The rows are grouped in 3 different ways at once. Each group adds its own fixed numbers to the row, and there is some noise. The rows also spread widely along 12 directions, which tell nothing about the answers.
Some rows, each with its group in each grouping after it:
[-16 -11 -22  -2  33   4  -3 -15 -31  -1  -2  -4  18 -16   0 -26  11  15
  21  52  21   0 -15  -6  30  46 -30  -4  10   0   8  39  20  40  28   9
   6 -21  -9  15 -28  25 -11]  (2) J425 J958
[-65  10   4   8 -25 -18  12  35   8   1   3  -6 -34 -25   1  -2  24 -28
  24  -1  16  15  -7   1 -10 -24  25   3 -11 -20 -24 -42  13  10   6 -26
  10  24   3 -37  12   0  -1]  (3) J96 J728
[-58   5  10  18 -26  11   8  20  -4   4 -21   4 -31  18 -23  -7  14 -14
  20 -14  11  63  12  -2  16  13  18  -8 -18 -14 -15 -41  26  21   2 -31
 -26   5  -9 -37  34 -12 -29]  (0) J425 J870
[-47   5 -11  10  11   2 -10  14 -48   2  -7  -4  12   6 -18  -2   6   3
  24  21   9  33 -11  -4  72   9   9   2   4   5 -32  13  27  29  46   5
 -25  -1   2 -33   7  -3 -57]  (0) J938 J870
[-46  -5 -30 -42   5 -16   3  50  11  34  20 -23 -20 -27   5   2  51 -20
   5  26 -12 -59  -1 -19 -25 -12  -6 -25  29  -8 -37 -31  18  26  26 -36
   9  36   4  -3   3  -4  25]  (1) J96 J958
[ 23  31  12  48   3  10 -24  -9  -8 -18   1  21   1 -11  28  27  -3 -18
  18 -13  13  22 -13  -2  -1  -6   2  14  -6 -37  28  -2   7   6 -37  11
  15 -20   3   1   8 -12 -11]  (1) J349 J728
[ 15  24  24  33  -6   0 -13  20 -13  -9  14  20 -15   1  39  16 -23   4
 -21 -40 -11   3  -7  -1  13 -32  51  14 -14 -31   8 -17 -21 -32 -34  28
 -25   6   3 -35   7 -27  20]  (3) J702 J728
[ 10   1  21  10   0 -19  10   3   2  -4  -7  19   2  10   2 -35   4   4
  50  12  16  60 -29  18  33  18   7  18 -17 -19  10 -23 -15 -10 -16 -26
 -20  22 -26 -44 -10   1   6]  (2) J904 J728
[ 11  14 -17  -4 -11   0  12  -2  -2  -2  -3  23 -12 -21  33 -64   3  -5
  21  40 -13   9 -32  -7  10  -8 -23  -2  38 -19  30 -36  -8  20   4 -18
   6 -14  28 -23 -22 -12  13]  (3) J349 J728
[ 11  -2 -15 -39   0   4 -17  36   8  40   8  -1 -28  15  -2  28  29  -3
 -28 -10 -23 -41  -2 -30  -3   1  22 -15  28  -1 -19  -1   0  -4  17  -5
 -24  24   4  -1  34 -26  17]  (3) J702 J870
[ 19   1   3  24   3  11   0 -13  -9  -7  -6   2   6  -3  13 -15   7   8
  15   9 -19  24   3   2   7  23 -23  -9  -5 -18  39 -15   2  12 -37 -13
 -17 -17 -27 -11 -10  12  18]  (1) J904 J958
[-27 -18   1 -11 -14   7   3  19  10   7   0 -15 -21   5 -53  34  18   6
 -22 -30 -24   2  19   9   9   1  25  -9 -18  14   1   4  -7  -7   4  14
 -26   4 -28 -15  25  30   6]  (0) J938 J728
[ -1  24   9  10  10   0  12  24   2   2  14  29 -27   0  16 -32  -7  -2
   4  -4   7  11 -21 -12  -1 -13  30  12  12 -21   6 -29  -9   0   9   9
  -5   9  37 -18  13 -32   1]  (3) J702 J728
[-25   3  -6  -5   4 -12  20  23 -27   9   4   9   9  15 -12 -35   4   2
  28  14 -11  13 -22   5  41   1   8  -5   9   0 -13 -24  -5   5  32  -2
 -26  19  12 -36  -9 -15 -17]  (0) J96 J870
[-21  19  20  27 -10   1  -6  -9 -27 -25  -6  19  11 -18  -3   7 -10   4
  11  -8   6  16 -26 -20  38 -16  26  23  -3  -6   2  27   9   1  19  30
  13 -20  10 -10 -29  23 -11]  (3) J425 J728
[ 54   0   0 -24  29 -20  -4  10  16  16  10  29   9  11 -13  20   8 -14
  10   0  12 -22 -39  23  21  20   6  23  15   1  17  31 -35 -13  -5  12
   0  17  17   8   3 -16 -11]  (3) J96 J870
[ 25 -15  17 -50 -17  22  14   4  -3  18  -8  20 -23  33 -16 -40   7  63
 -29   0 -30  11 -10 -46  21  23  22  13  14   5   9  16 -16 -20  36  -3
 -45  21 -22  -6  -8  21  55]  (0) J904 J728
[  3  24   7  21  30   9   6  -7 -34  -3   7  25  14   7  11 -30   0  26
  34  10  20  20 -25 -42   5  20  18  -1  10 -28   1  -8  12   5  35  19
  -7   5  10  15  -8 -18  -2]  (3) J425 J728
[ 22  39  13  30 -10  26  -5 -17 -20  -6  -1  31   1  -1  24  -8   9  -1
   5   3 -17  11 -17 -34   0 -13   8   2  22 -35  26 -18  12   7  -4   6
   2 -15  18   6  -8 -15  12]  (0) J96 J728
[-51 -42 -24  -5   4 -19  -1  16 -19   5  -1 -39  -3  -6 -21   5   6   8
  14   0   2   6  18  40  30  28 -11 -15 -38   8  -7  13  -3  15   4   6
 -23   3 -50 -35   6  30 -11]  (2) J349 J870
[ -7  -2   5  16 -13  15 -13  -8  14 -19  -5  15 -28 -36  22   7  -1  -7
 -26   6  28  -1 -15  -2  19   3  -5  50  -1 -19  41  59   6  41 -12 -11
  34 -50   2  16 -16  40  -3]  (0) J938 J870
[ 52   1  11  17  46  16 -22  -2  -6   4   2  16  -3  20   4  41  -4   8
  -7 -18  34  19  -5  18  13  43  21  26 -22 -23  25  44  -9 -11 -39  25
 -35  -2 -18  18  26 -17 -18]  (3) J938 J958
[ 24  25 -12 -11 -23  18 -32  17 -18  13  -5  14 -18  11  11  24   5 -12
 -33   1 -48  -9  -5 -19  27 -24  12 -13  36   4  -5  -8   8  -5   5   8
 -22  -3  17 -31  19 -27  -2]  (1) J349 J728
[ 33 -19 -16 -39   8 -17 -18  10 -10  18   3   7  16   5 -12   8   5   7
 -17  13 -33 -31 -31  15  65  11  -3   3  27  32  12  42 -29  -9  14  21
 -19  -3   2 -26 -11   6  -4]  (3) J702 J870
[ 12  11 -11   8  -7  -5 -26   1  25  10   3   0  -4 -35  10  55  44 -43
   9  -5  -2 -46 -11 -23 -29 -10 -11 -11  17 -26  25  -2  15  23 -32 -19
  39 -15   1  27  13   5  12]  (3) J702 J870
[  1  26   6  29  -1 -11  22   0 -10 -12  11  23  11 -15  10 -25  -1 -15
  34  -2 -16   8 -28   2   0 -24   6  -4   9 -25  23 -47 -15  -4 -11  10
   9   0  21 -19 -21 -13   7]  (3) J96 J728
[-29  -6  -4  14 -10 -28  15  13   3 -12   9 -10  14 -28 -30   7   5 -19
  22 -12 -28 -10 -18  29  19 -28   3 -11  -6  10  15 -25 -24  -5 -10  18
  11 -11  -1 -40 -14  31   3]  (3) J702 J728
[-14   7  33   4 -12 -28  19  16  19 -10  -4  23  17  -4 -28  18  14 -22
  37 -30  12   4 -44  -2  26 -20  30  27  -9  -3  -4  -5 -23 -22   2  -2
  16  21 -13 -14 -33  26   7]  (2) J425 J870
[ 17 -31 -14 -21  27  23   5  -8 -10  15  -5  14 -27  38 -25 -48 -11  43
 -21  26  -1  43   9  17  30  74  -3  -6   2  16  23  32  -8  16  22  15
 -46 -12 -11 -12  22  -5  -9]  (2) J425 J728
[ 47  41  16  15   6  20  -8 -10  -7  -2   0  52  -5  -2  33 -11   5  -4
   4  14  13   7 -39 -39   1  -2  17  29  34 -33  22   9   5   5   6   4
  13  -7  38  20  -7 -26   7]  (3) J96 J728

New rows, each followed by its group in each grouping:
[  9  20  32   7  -3  -8  -9  38   7  10  -1  13  -4  13  -3  51  20 -15
   5 -38   0   6 -16 -13  15 -13  48  12 -13 -15 -22 -12  -5 -33 -24   6
 -26  37 -15 -22  11 -15  16]  (2) J702 J958
[-21 -20 -10 -37  16 -27   1  36 -24  27  18  -8   2   9  18 -27   8  23
  10  21   0 -22 -18   2  39  10  17   2   0  -6 -38   5 -16 -11  38  -5
 -34  48 -22 -38 -17 -10  16]  (2) J96 J870
[ 17  33  15  20  19   2  19  13   4 -15  12  51   0   1   5 -30 -17 -23
  12   0  13   5 -48  14  16  -7  14  26  19 -10  26 -10 -18   1  -6  11
   4 -15  50  -3 -15 -24 -11]  (0) J425 J958
[ 10   8   2  -2 -28  39 -28   5 -14   8 -15  16 -49   6  36 -14   1  23
 -55  19 -17  34  11 -37  28   7  14  15  24 -15   9  18  19  19   6 -18
 -27 -18  -3 -22  12 -12  12]  (1) J938 J728
[ 23   5  14  27  18  -7  15   4  13  -2  12  11   9  16 -21  12  -3  -6
  26 -36  -7  10  -6  28 -11  15   2  -5 -20 -16  40 -26 -30 -11 -40   6
 -11   2 -19  -4  12  -2   1]  (1) J904 J870
[ -6  -6   0 -16  -5 -16  19   7 -14  18  -1   3  33   2  -7 -32  37  23
  47  12 -26  -3 -30 -37  23   7 -10 -17  19 -10  -5 -43 -10  -6  23 -21
 -22  30 -26 -15 -30  10  37]  (0) J702 J870
[  4   7 -13 -30 -17  24 -14  31  13  28   3   1 -49  18  -4  17  18  -7
 -43 -13 -36 -22  13 -19 -21  -6  19 -21  19  -7  -5 -20   6  -2   7  -4
 -29  14   9  -9  49 -29  20]  (0) J349 J728
[-14  15  12   9 -36  11   5  24  20  -2   5  12 -48  -9   6  15   2 -19
 -39 -27 -26  -7   8  -4 -16 -30  26   7   4 -13  15 -19  -8   2 -19  -2
   4  -5  12 -18  14  -4  20]  (1) J96 J728
[-34   0 -25 -34 -22  -1  20  19  11  18  -4  -3 -15 -31  -6 -16  46 -13
  21  21 -13 -52 -18 -63 -32 -16 -16 -19  44 -15  -7 -31  18  32  44 -31
  31   5  11  25 -15  19  33]  (3) J349 J870
[-60   8   8  17 -26  -4  40  19   6 -17   0  12 -28 -17 -29 -33  -3 -14
  10 -13 -13  16  -9  -2  -1 -26  23  -5   3   3   6 -42  -5   9  20   1
  11 -10  22 -28  -8  15   0]  (3) J425 J728
[ 27   0   8 -21   3 -31  -8  24  14  11  10  10  24   4 -12  42  19 -18
  26 -27  -2 -33 -41  15  20 -14  16  17  -8  -7  -2   0 -35 -34 -22   3
  -8  34 -18 -13 -10   3  16]  (0) J349 J870
[-45 -13 -16 -11  -8   9  -7  27   3  15   7 -10 -49 -10  15 -27  15  12
 -22  11  -1   9  18  -3   3  10  10  -5  -6 -14 -10 -10  12  25  11 -17
 -20   4  -9 -31  29  -4  12]  (0) J702 J728
[ 34  -8  -4 -32   9   2  16  -6   1   7  -2  27   8   3 -13 -38  11  24
  15  23  -5  -7 -37 -18  16  21  -8  11  26   4  23  16 -25  -2  32  13
  -1   4   0  10 -29  21  32]  (2) J349 J728
[-21  23  43  40 -13  24  10  -6 -19 -19  -3  16  -6   1  -1  20  -2  27
  -1 -41  14  20   2 -40  -6  -8  45  28 -32 -35   6  14  10 -12   4  29
  -4  -2 -15  14  -9  24  18]  (0) J96 J728
[ 10 -11  26   3 -22  22   4 -21 -15  -2 -24   9 -14  18  -4 -22   7  45
   1   3  -9  55   4 -32  25  32   6  15 -15 -15  25  16   5  -2   2  -8
 -30  -6 -46 -12 -14  35  35]  (2) J904 J728
[-49 -11 -23   9   2  -6  -6  12 -30  -5  10 -26 -11 -16  -9 -13 -10   0
   1  20 -25   3  14  29  34  -3  -8 -25  -9   7   1  -1  10  29  15  16
 -10 -21 -10 -43   5  18 -17]  (2) J904 J728
[-23   2  -4  32  -7 -26  -1   6  -2 -16   6  -9  17 -25 -23  19   6 -31
  33  -9 -25   9 -13  44  29 -21  -1 -15 -12   4  17 -26 -12   4 -26  17
  10 -19  -8 -47  -7  21 -16]  (2) J702 J728
[-23   4  -4   6 -19  15 -21  13 -21   1 -11  -4 -21  -4  -3  35   4  -1
 -31 -11 -13  -2   9 -19  35  -8  23   9   4   2  -3  33  20  16  15   9
 -12 -18  -2  -9  10  12 -16]  (3) J938 J870
[-19  18  19   2  -4  -3  23  38 -18  -5  -4  24 -13  25 -18 -19 -22  -4
  11 -20   7  43 -20  19  51 -10  34  26 -16   5 -15 -20 -16 -23  11  16
 -46  23  21 -51   3 -18 -21]  (0) J349 J958
[ 45   9 -23 -13  32  -2  -7  12   3  27  18  14  13  18 -22  30  18 -17
   1 -12 -35 -42 -18   2  -7   4   6 -29  34  -1  15 -20 -17  -7  -3  16
 -22  11  14  13  28 -38 -11]  (3) J938 J870
[-17   9   1   5  -1  23  17  13 -17  12  13  -3 -16  25 -34   8   6  20
 -21 -37 -44  -8  24 -19 -22  -2  33 -30  -8  -9   2 -31  -3 -11  18  36
 -35  10  -3   0  30 -13  16]  (0) J96 J728
[-16  25  12  22 -38   6   2   8  14  -2 -15  12 -17 -10 -20  40  33 -54
  17 -22 -10  10  -5 -17 -13 -23   8  -5   9 -18  13 -37  17  13 -22 -21
  22 -10  17  -3  17  -2 -13]  (3) J96 J870
[-11  13   0  32  10  19 -19  -6   4 -16  -1  14 -26 -22 -15  25  -5 -28
  -8   0  29  22  -4  25  17  13   0  24  -9  -2  33  44  14  40 -11  22
  29 -52  31   3  30  14 -48]  (0) J702 J728
[-17  -3  -4 -23 -18  12   7  12  20  12   8   5 -29  -8  -4 -11  31   8
 -19  -1 -20 -29  -2 -37 -30  -2   8 -13  20 -11   7 -15   3  10  14 -15
   8   1  -5  13   2  15  44]  (0) J425 J728
[ 19  13   7  12 -14  16  12  10   3   4  -8  31 -32  17  14 -33 -12  -5
 -18 -12 -22  29  -4  -5  14   0  13   1  19 -11  32 -30 -15   5 -14  -8
 -26 -17  28 -26  17 -35  -3]  (3) J702 J870
[ 13  19  15  21  26  10  11   5 -27  14  -3  14  25  36 -21  -8  21  15
  44 -13  -9  38  -9 -22  11  30  10 -22  -2 -20  -2 -48   5 -11  -1  10
 -51  21  -7  -7  16 -27  -4]  (0) J702 J958
[ 13  -6  13  -9  15 -28  -3  27   4  13  11  14   8  23 -18  23   4 -12
  16 -21  10  11 -28  46  41   8  24  22 -22   0  -8   5 -33 -27 -15   2
 -28  39 -11 -39  10 -17 -18]  (0) J96 J870
[-14 -11 -32 -20  -9  22  -3  -1   8  21   0 -13 -35 -11 -17  -3  36  -8
 -17  29 -30 -18  20 -15 -26  21 -21 -36  25  -2  18  -7  23  42  16 -15
   7 -20  -2  10  23   8  12]  (2) J96 J728
[-49   5  11  29  -7  13  13   2 -49 -22  -4   3  -6 -15  21 -25 -28  36
  -1 -13  15  12   2 -32  26  -6  21  23 -20 -23  -1  24  10  15  34  34
  -7 -19   0  -5 -28  22  -1]  (3) J349 J870
[-60  -8  -4 -28 -13 -26  41  48  19  12  20  -9 -26 -26  -1 -34  20   2
  22  -7  -6 -35 -15 -19 -31 -32  22  -8   3 -20 -26 -56 -15  -4  34 -13
   5  44  -9 -21 -17  14  50]  (2) J349 J728
[ 10  -8  -8 -22  23  22 -12  21   4  24  18  12 -61  -4  59 -41  -7  43
 -51  12  25 -16   5 -32 -18  30  26  17   8 -35   6  29   2  15  17   1
 -20   4   7   9  24 -29  36]  (3) J702 J728
[ 25 -10  -6   5  -8  16 -21  -7  -3   9   4  -8 -10  14   0  19   9  15
 -29 -18 -45   4  20   5   6  17   0 -23 -10  -9  33  -5 -12 -11 -40  13
 -38 -15 -33 -21  25   0  23]  (0) J702 J728
[ 51  14   1  10  29  13 -32 -23 -25   1   8  28  24  20   5  16  -4  11
  -1   5  -6   7 -24   3  37  24   4   1   9  -9  21  30  -3  -9  -9  32
 -18 -14   1   3   5 -19 -12]  (0) J425 J728
[ 13  15  -5  30  12  22 -21  -1 -15   3   1   1 -14   7  11  29   0  -3
   2 -18   1  13  14  -7 -20  10  10 -16 -15 -33  18 -11  12   2 -26  22
 -18  -5  -5   5  37 -26  -7]  (3) J349 J728
[-18  17  20  30   1  -5   4  19   0  -5  -2  15 -11   7  -8 -10   0  -9
  32 -14  20  58 -13  22  30   5  25  14 -26 -18   1 -27  -4  -3 -15   1
 -20   9   4 -43  22 -13 -26]  (0) J702 J728
[ -1  16  17  29 -15  24   9 -15 -13 -24 -11  27 -13 -16  35 -28  -7  13
 -13   2   5  14 -13 -38   2   2   7  19   6 -27  35   8   8  15 -12   0
   4 -36   6  11 -34  13  27]  (3) J425 J958
[  1 -32 -27 -30  11 -33 -18  17  11  19  -4 -27  15  -1 -33  31  42 -28
  40  23   2   7 -12  63  36  33 -31 -15 -18  17  -4  -1 -11   1 -36 -26
 -25  25 -40 -41  15  15 -16]  (0) J349 J958
[  5  11  -1   6  -3  11  17 -12 -20 -11 -14  37  15  -1 -26 -41  -4   1
  15  22 -12  25 -38  -8  60   9 -17  18  34  19  33  16  -8  27  34  14
   6 -41  38 -10 -21  16 -30]  (0) J702 J870
[-25   3  -7  11 -13  15 -13  10   0  -3  -2   8 -43 -13  30 -26  -3  -6
 -20  18   4  29   7   1   9   7   1   1   7 -17   9  -5  13  31 -10 -22
   2 -20   3 -30  13 -10  -3]  (1) J425 J728
[-11  -8 -20 -14 -27  14  34  -5   9  11 -13   5  -5  -7 -40 -30  35   0
   6   7 -54 -13  -3 -39  -8   4 -27 -34  44  13  35 -36   1  29  22 -10
   6 -28  13  10  -6  23  23]  (3) J702 J870
[-33  -1  13  15  -2  -4   7   5   1  -6  -7   8 -19 -18  -1 -19  13  -1
  32  17  46  49  -9   7  13  24   2  31 -20 -19   1  12  12  25   4 -18
  16   4 -12 -16  -3  23 -14]  (1) J96 J728
[-32  -1 -26 -19  24  13  -3  37 -34  34  17 -20 -27  14   9  -6  16  15
 -16  11 -13 -25  24 -26 -14  17  20 -37   9 -18 -37 -22  26  12  35   7
 -44  30   5  -7  35 -43   0]  (3) J96 J958
[-36  18  32  -2 -30  -9  27  31   1  -7  -2  27 -14 -13  -6  -6   6  -5
   3 -21   7  -7 -33 -33  21 -38  36  41  11  -4 -14   2  -9  -2  33  -4
  20  16  16 -11 -33  26  12]  (1) J96 J870
[ 15  17   7  19 -10 -14 -12   1 -28  -4  -3   8  32 -16  43  -7  20 -10
  30  27 -18   6 -29  -3  40 -13 -14   5  13 -21   4 -20  -1  -4 -29 -19
  -6   6 -16 -34 -44  -2  17]  (1) J96 J958
[ 30   0  18  -8   7  18 -13  -1 -16  25  -5   4   9  43 -13  26  23  33
   9 -25 -14  12   3 -39   4  34  20 -10 -13 -24  -2  -1   5 -20  -1  -3
 -49  32 -45  11  22  -8  23]  (0) J904 J870
[ 16  14   4  29 -12  21  -7 -12  -8  -9  -2  11 -28  -7  43 -29 -10   4
 -11  11 -20  20   3  -3  -6   1  -6  -3   2 -35  42 -17   6  18 -30  -7
  -5 -30  -8 -16  -2  -8  22]  (2) J904 J728
[-13 -21 -11   9  28 -14  21  13  13   1  21   3 -15   0  -1 -30 -16  -2
   6  -6  14  -1   0  46 -10  27  -1  -9 -19 -13  31 -11 -27  14 -18   5
  -7  -6 -10  -8   4  -7  -4]  (2) J425 J870
[ 18   4 -38 -13  23   9 -42  -4 -20  19   4   4   0 -25  53  -6  19 -10
   8  61  25 -34 -24 -19  16  21 -32   4  37 -25   4  41  31  51  21 -15
  25 -19  13  21  -3 -15 -14]  (2) J349 J870
[  3   3 -10   3  21   1  -2   9 -28  -1  17  19   3  15   6 -21 -27   9
 -22  -4 -18 -13 -16  19  42   4   9   0   9   5  10  14 -19   4  14  32
 -25 -15  20 -22  -4 -21 -20]  (0) J425 J870
[ 22   5  -4  39   0   3  -1 -26 -18  -8 -11   2  26   0   8   7  13 -10
  41   0  -8  22  -3   5   1  22 -28 -18 -11 -32  42 -23   0  12 -42  -3
  -6 -20 -35   0  -9   4   3]  (2) J349 J870
